The rows of a group lie close to one hidden flat surface of 9 dimensions, which may be shifted away from zero. Surfaces can cross.
In the rows, zero is written as 128.
Some rows, each with its group after it:
[ 73 106 135 157  91 132 118 119  74 178 181 119 124 154  94] => Vul
[ 85 109 106 111 122 159  90  94  94 112 130 117 114 101 123] => rar
[146 198 124 131 100  92 104 112  84 109 154  98 130 150 146] => tafel
[ 91 126 136 154 138 133 116 145 126 145 118 163 122 179 122] => tafel
[170 114 142 140 159 131 148  92 124 162 133  91 107 103 104] => rar
[111 106 145  61 112 121 126 124 176 148 135 151 139 122 120] => tok
[ 97 171 163 117 124 155  89 111 127 116 107 114 103  35 119] => Vul
[ 70  90  68 136 130 161 144 129 139 129 110 120 140 173  58] => mozu
[ 84 116 205 145  87 143  97 129 113 165 114 158 119  82 143] => tok
[141 134 145  91 171 128 122 121 131  95 120 134 150 119 143] => Vul
[121 171 141 114 154  84 134  89 192 141 164 115 109 145 138] => mozu
[ 70 193 115  83  63 142 109  87 150 103 145 129 141 101 123] => tok
[113 129 197 115  65 125  95 169 134 139 113 129 127 146 152] => mozu
[102 144 165 106  84 133  85 129  75 118 112 165 144 109 164] => tok
[110 107 164 115 212 171 108 134  74  76 130 102 161  93 128] => Vul
[131 179  77 148 151 119 126 125 163  79  89 108 112 144 126] => tok
[116 138 120 132  87 115 161 104 126 143 120 121 181 106 137] => mozu
[181 141  89 140 116 139 112 159  73 125  87 117 106 127 105] => Vul
[126 158  88 115 132 123  99 158  86  66  99 139 132 147 161] => rar
[116 166 137 157 113 123 113 101  94 109 144 113 130 161 156] => tafel
[133 169 102  85 115 142 109  62 148 102 172 114 112  74 133] => tafel
[105  98 170 112  88 137 116 139 103 154 128 140 143 130 119] => tok
[161 104 146  94 191 154 127 112 161 103  95 139 116  60 147] => tafel
[184 154 129  99 216 135 110  93 151  79 123 113  86  87 139] => tafel
[127 130 129 142 113 133 133 127 137 153 157  78  93 147  88] => tafel
[133 133 145 112 176 107 111 130 151 140 117 123 114 151 118] => mozu
[126 123 167 128 166 148  79 141 111 122 107 128  92 146 130] => tafel
[ 74 116 118 140 135 153 115 148 184 121 124 161  97 125 119] => tok
[ 74 128 167 128 159 142 111 126 142 121 148 102 117 133 106] => Vul
[ 94 127 127 109 147 118 171  97 192 149  84  99 165  99  85] => mozu
[141 128 102  66 109 123 102 123  81 110 184 175 145 115 150] => rar
[131 149 138 143 217 134 140 118 123  60 115 126 161 129 165] => Vul
[174 161 145 115 125  79 121 132 112 155 139  84 119 111 116] => mozu
[129 112 144  96  57 126 115 121  31 164 134 135 166 109 123] => mozu
[108 114 172 142 119 122 102 128  38 110 105 134 159 139 190] => rar
[ 84 141 121 160 154 128 109 100 108  76 131  60 121 195 153] => rar
[175 152 135 136 164  99 128 127 161 166  60 103  75  89 100] => tok
[ 81 108 126 156 138 147 136  57 107 124 120 148 142  74 161] => rar
[108 131  84 183  58 130 127 112 115 211 141 121  73 109  69] => Vul
[113  95 148 121  94 108 133 106 130 193 175 158 130 154 117] => Vul
[161 164 144 178 141  88 155 132 131 131  66 123 144 127 170] => rar
[ 90 156 126 150 122 102 145 136 186 115  99  93 143 187 132] => mozu
[115  88 140 110 125 146  99 170 152 164 102 126  87 112  69] => tok
[ 75 148 172 146  81 108 122  98 134 178 166 129 134 134 136] => Vul
[145 167  89 160 142 115 144 118  94 104  92 105 135 137 134] => tok
[105 110 109 125  89 141  99 164  96 135 107 109 102 131  94] => rar
[135 177 165 105  92  86 113 144 113 132 122 120 143 142 159] => tafel
[133  85 150 119 164 135 155 133 126 138  66 127 167  95 115] => mozu
[145 101 111 134 123 138 106 170  88 135 105 132 112 120 108] => rar
[ 61 111  94 137  98 154 113 121 145 113 167 187 126 108 136] => tok
[126 191  93  97 130 107 119  93 153 106 163 149 122 123 137] => tafel
[129 136 160 152 131 106 136 158 155  97  82 113 150 164 164] => mozu
[129 108 103 126 150 140 129 122 119 123 126 157 123 112 127] => tafel
[113 130  97 173 176 148 138 119 164 134 124 112  88 104  88] => Vul
[133 148  82 119 146 112 125 189 185  94 107 143 106 160 128] => rar

New rows, each followed by its group:
[177 158  93 115 144  97 156 131 132  99 119 136 156 108 160] => tafel
[223  98 111 163 137 127 166 151 136 166  82 119 104 145 108] => Vul
[ 70 125 181 139 137 134 109 145 157 135 128  76 108 142  97] => Vul
[122 139 215  97  95 121 116 130  92 148 103 120 167 124 155] => tok
[168 152 121 113  37 125 142 124  92 149 124 107 156 124 129] => Vul
[141 144 116  99 120 103 123 101  56 118 151 172 175 133 174] => Vul
[155  96 138 138 139 125 131 173 101 146 102 157 130 125 134] => rar
[143 140  97 122 101 114 122 124  57 116 188 112 141 177 147] => rar
[202 159 107 122 149 110 164  78 170 157 118  96  99  82 102] => rar
[174 122 109 137 108 115 166 121 142 143 133 134 142 162 136] => Vul
[143 134 110  77 110  83 159 109 155 161 139 134 168 149 123] => tok
[116 142 132 187 145  81 153 103 181 161 118 169 127 135 180] => tok
[111 174 141 193 114  92 162  90 197 153 126 128 117 155 159] => Vul
[ 98 118 175  97 170 107  91 119 177 156 123 167  86 126 131] => Vul
[ 68 115 122  92 115 139 115  91 105 137 136 166 157 155 114] => mozu
[113 110 151 167 118 114 124 109  92 159 193 144 129 190 147] => mozu
[121 139  92  48  99  90 136 108 181 125 147 154 152 136 129] => tok
[101 179 173 124  86 116  85 133  87 108  88 145 146 118 179] => tok
[ 40 168 156 148 169  94 109  95 176 114 157 136 126 158 153] => Vul
[ 67 138 143  89 105 147  74 163 105 104 139  87 117 140  85] => Vul
[170 135 156 128 115 127 114 163 100 139  82 119 115 123 125] => Vul
[169 103 140 137 148 109 159 133 115 153 181 141 148 159 160] => rar
[122 129 137  56 133 156 135 127 201 112 150  98 126  99  87] => Vul
[169 134 159 106 112 143  86 147  71 143  70 135 101  72 128] => Vul
[102 130 136 116 116 115 172  96 171 146  95 117 184  87 119] => mozu
[122 127 124 117 201 129 112 123  62  68 136 144 163 136 160] => Vul
[ 94 181 153 143 114  93  86 141 100 122 104 129 121 180 155] => Vul
[170  73 113  87  89 125 103 157  64 199 136 175  94 158  90] => Vul
[116 151 116 134 134 108 140 125 105 108  82 116 175 162 141] => mozu
[150 116  85 108 120 182 115 151  72 102 126  83 119  95  63] => Vul
[123 158 174 139  89 120 138 110  75 142 119 109 170 132 148] => tok
[119  86 146 100 135 161  81 136  69 130 101 125 107  88 115] => rar
[130 122  98 182 109 126 131 159  74 136 121  90 124 194  99] => Vul
[131  92  91  95 161 160 160 133 130  91 169  85 163 144  92] => Vul
[ 55  79 153 134 124 153 124  77 106 141 160 133 135 107 144] => rar
[147 167 103 109 157 106 109 137 111  97 115 191 138 134 157] => tafel
[140 188 139 151  96 114  98 139  96 113  70 115 116 123 156] => Vul
[136 176  86  96 118 114 142 112 184  79 129 117 146 159 141] => Vul
[110 186  78 120 101 108 102 102  64 137 173 190 136 146 127] => tafel
[163 181  70 141  52  93 144 155 106 141 131 125 141 139 121] => rar
[228 113 158 141 127 153 178 128 109 141  92 117 159  63 137] => Vul
[ 62 105 129 149  98 139 132 116 187 160 171 165 118 116 128] => tok
[185 108 126 120 131 112 145 161 125 145 104 136 128 185 122] => Vul
[171 172  60 118 134 131 126 126  97  83  91 137 122 117 137] => Vul
[151 136 124  22  99 139 105 135 171 125 124 142 118  93 104] => Vul
[116 153 116 166 127 127 118 104  62  95 135 138 151 156 179] => tafel
[207 146 120 139 157 117 164  63 114 155 122  84 119  88 118] => rar
[131 109 115  94  62 103  95 144 102 191 141 168 102 171 101] => Vul
[110 192  84 119 147 118 108 101 147  86 147 153 120 152 144] => tafel
[144 126  59 166 123 121 137 126  26 121 144 135 147 177 133] => Vul
[118 147 118 166 223 140 122 117 115  76 107 126 121 100 141] => Vul
[137 197 102 155 119 113 102  94 108 128  97 163  91  78 153] => Vul
[138 143 129 155 134 140 173 102 134 100 128  84 166  91 133] => Vul
[100 152  83 120 150 115 143 119 196  88 151 118 131 184 120] => Vul
[102  73 177  93 137 145 126 127 142 186 104 143 124 112  88] => mozu
[163 134  94 155 123  71 166 114 113 164 118 128 147 160 140] => tok
[135  88  97 139 157 148 136 167 146 142  92 136  97 101  91] => rar
[136 120 114 148 100 148 135 126  84 141 137 102 131 108  95] => Vul
[137 116 137 124 149 144 117 129 177 149  73 104  77  83  86] => rar
[ 82 169 162 116 135  99 106 115 148 101 142 133 148 163 167] => Vul
[143 153  50 127 104 109 133 192 146 106 105 182 129 121 122] => rar
[115  95  85  90 129 148 108 135 104 114 175 147 114 125 111] => rar
[105  78 184 117 135 159 142 125 191 113  76 141 144  93 166] => tafel
[ 88 141  85 115  97 163 109 119 106 113 160  93 118 105  74] => Vul
[188 131 134 154 151  93 145 146 154 147  83 156 113 173 156] => Vul
[133 129 114 102  82 141 141 122  78 111 106 159 174  73 153] => mozu
[108 125 146 126 175 157  94 137  95 109 113 108  94  88  93] => Vul
[139 161 116 128 141 160 124 123  55  74  93  86 174 134 126] => tok
[156  76 165  88 158 153  91 156  81 140 100 144 104  87 119] => rar
[ 78 133 121 188 112 123 161  95 146 131 100 136 150  94 159] => rar
[141 105 146 171 146 111 157 114 117 156 176  87 134 181 131] => rar
[152 133 116 203 168 102 160 116 169 164  98 156  90 148 143] => Vul
[114 153 145 165  92  94 122 104 164 186 134 159  89 136 135] => Vul
[116 160  95 142 179 123 143  89 183 116 162 133  99 149 115] => tafel
[161 163 102 136  63 165 175 121 136 106 125  48 159  87  94] => Vul
[160 135 180 116  82  87 139 158 179 185 134 124 125 146 122] => rar
[ 72 155 106  80  66 121 128 101 171 152 136 104 133 121  74] => mozu
[181 124 127 162 177 113 153 115 102 123  97 166 136 126 174] => Vul
[133 137  93 127  85 105 150 143 118 110 146 103 172 227 134] => Vul
